Each cloud of rows lies close to a flat space through zero, with a little noise off it, and is much wider in some directions of that space than in others. After each cloud: how many dimensions does that space have?

[[-14.5  -5.2  -9.0 -15.6   0.6   7.9 -28.2  11.7]
 [ 20.5   9.7  16.2  21.1   2.9  -6.8  32.0 -13.2]
 [  8.0 -16.3 -15.7   7.8  -8.5  -8.9   2.6  -5.4]
 [ 27.8  16.8  35.5  29.3   5.7  -6.6  55.1 -18.0]
 [ 24.9 -17.1 -20.8  43.0 -11.5 -16.1   8.8 -18.0]
 [ -9.1  -6.5 -12.0 -10.6   3.1   0.6 -18.0   1.7]
 [-22.3  -1.4  -8.2 -28.1   5.9  14.5 -35.3  20.9]
 [ -2.8  15.5  15.7 -13.5   5.7   8.6  -4.2   7.2]
 [-20.4 -13.2 -20.3 -17.9  -4.5   2.8 -40.2  15.6]
 [ 17.3   5.8  17.2  14.2   0.1  -6.7  33.5 -13.0]
 [  5.6 -24.4 -30.1  13.6 -15.2  -9.7 -10.1  -2.9]
 [ 20.2 -13.5 -15.1  30.9 -10.2 -18.6  21.4 -22.8]]
	2

[[-21.1  -1.0  19.5  -4.4 -22.1   7.6 -13.4  43.1]
 [  4.1   5.5 -10.8   1.2   4.8   1.6   8.2  -3.8]
 [  9.2   5.8   5.7   3.6  -4.4   1.4  -7.6  24.8]
 [ -5.1  -2.3  -4.3  28.0   2.7   2.3   3.3   4.9]
 [  4.4  -9.9  -4.0  37.6  15.8  -4.2  -1.1 -14.7]
 [-15.7  26.7  18.9 -10.1  21.8  13.1  39.0 -34.0]
 [ -1.4 -20.3  -0.4  41.3  17.0   4.2 -26.3  15.3]
 [-11.5   5.4   7.6   1.9   8.9   8.9   5.1  -0.6]
 [ 16.7  34.5  20.9 -36.8  11.8   5.0  25.3 -11.6]
 [ 11.9 -33.6 -23.9 -33.5 -59.6 -19.9 -54.4  58.4]
 [  3.1 -12.4   3.9  21.2 -17.1  -2.4 -25.9  44.8]
 [  7.9   5.8   1.0  13.7  30.1   4.5   9.5 -24.9]]
	6

[[ -7.9 -11.1 -18.9 -26.3 -11.9  16.3  -2.5  18.1]
 [  2.0  -8.2   3.4  -9.9  -5.7  -6.4  -3.5  -1.5]
 [  5.1 -25.6  -1.4 -22.5 -22.7  -6.7  -0.7   1.1]
 [ -9.4   4.1 -22.3 -21.1 -10.1  12.9   3.4  18.0]
 [  9.7 -12.6  -5.4   6.2 -27.3 -18.7  21.9  -6.6]
 [-10.1   6.0 -12.7 -29.9  -1.0   9.1  -8.5  13.3]
 [-13.8   9.9  -7.1 -52.2   6.4  10.5 -24.9  18.7]
 [  5.9 -18.4  -8.7  18.7 -18.2   1.7  16.7   0.8]
 [ -5.6  12.4   3.6 -19.7   9.0  -1.1 -13.5   2.1]
 [ 20.5 -12.4  13.7  73.4  -6.2 -17.5  31.3 -28.5]
 [  9.8  -1.4  -2.2 -15.2 -33.4 -36.8  20.4  -9.7]
 [ -3.3   3.4   4.6  -3.2  15.6  11.9 -14.2   3.2]]
	4

[[ -4.6  -5.5 -10.3   4.6  13.6  23.1   5.1   0.1]
 [-26.2 -13.7  21.2  -8.9  17.5   3.8 -21.0  -6.0]
 [ -9.0  26.9  11.3 -32.5  27.8  29.9   6.7  25.3]
 [  3.7   0.1  16.3  -1.0  -3.6 -24.2   1.5  30.6]
 [ 11.9 -24.6 -29.7 -27.8 -27.8 -11.0  -4.8  17.2]
 [ -0.5  20.8   2.0   8.8  19.8  41.7   7.4  49.8]
 [ -2.9 -18.7 -32.8  22.0 -18.9  59.2 -21.8  56.0]
 [ 19.3 -12.2  -6.9  11.0  -1.7 -26.1  29.1  17.5]
 [ 37.5  18.5  -6.5  -5.6 -25.1 -51.8  36.5  19.0]
 [  6.9   2.7  -0.7  11.1  14.6 -16.5  27.1 -44.7]
 [ -9.2   4.1  16.8   6.5  26.4 -13.1  12.8 -65.4]
 [ 16.3  15.7  -6.8   0.9  -5.9  19.9  11.3  86.4]]
	6

[[  1.5  58.2  12.9  24.1 -13.0   6.8  -9.2  -8.6]
 [-34.9 -72.8   3.2   6.2  69.0  12.3 -61.9 -22.6]
 [ -4.4   6.1  39.2  23.3 -32.5  -6.9 -42.7  14.1]
 [  1.5 -27.7 -13.6   2.4  -1.5  -8.2  15.6  12.1]
 [-11.0 -35.8   8.1   3.6   8.4  -2.9 -15.6   4.0]
 [ -6.8 -24.7  15.8   4.0  -9.2  -5.1  -7.4   9.5]
 [-34.1 -15.9  15.3  17.2  43.3  16.7  -7.5 -29.3]
 [  9.2  34.2  18.6   8.3 -26.9  -1.7 -26.5   6.5]
 [  7.9  16.7   2.9  29.6 -30.7  -8.3   3.9  19.9]
 [-42.6 -85.7  18.9  10.7  65.0   9.6 -78.1 -19.2]
 [ -0.2 -10.4 -20.3 -23.8  38.5  10.9 -11.5 -19.0]
 [ -5.8  33.4  41.6  25.9 -30.4  -0.5 -28.9   3.5]]
	5
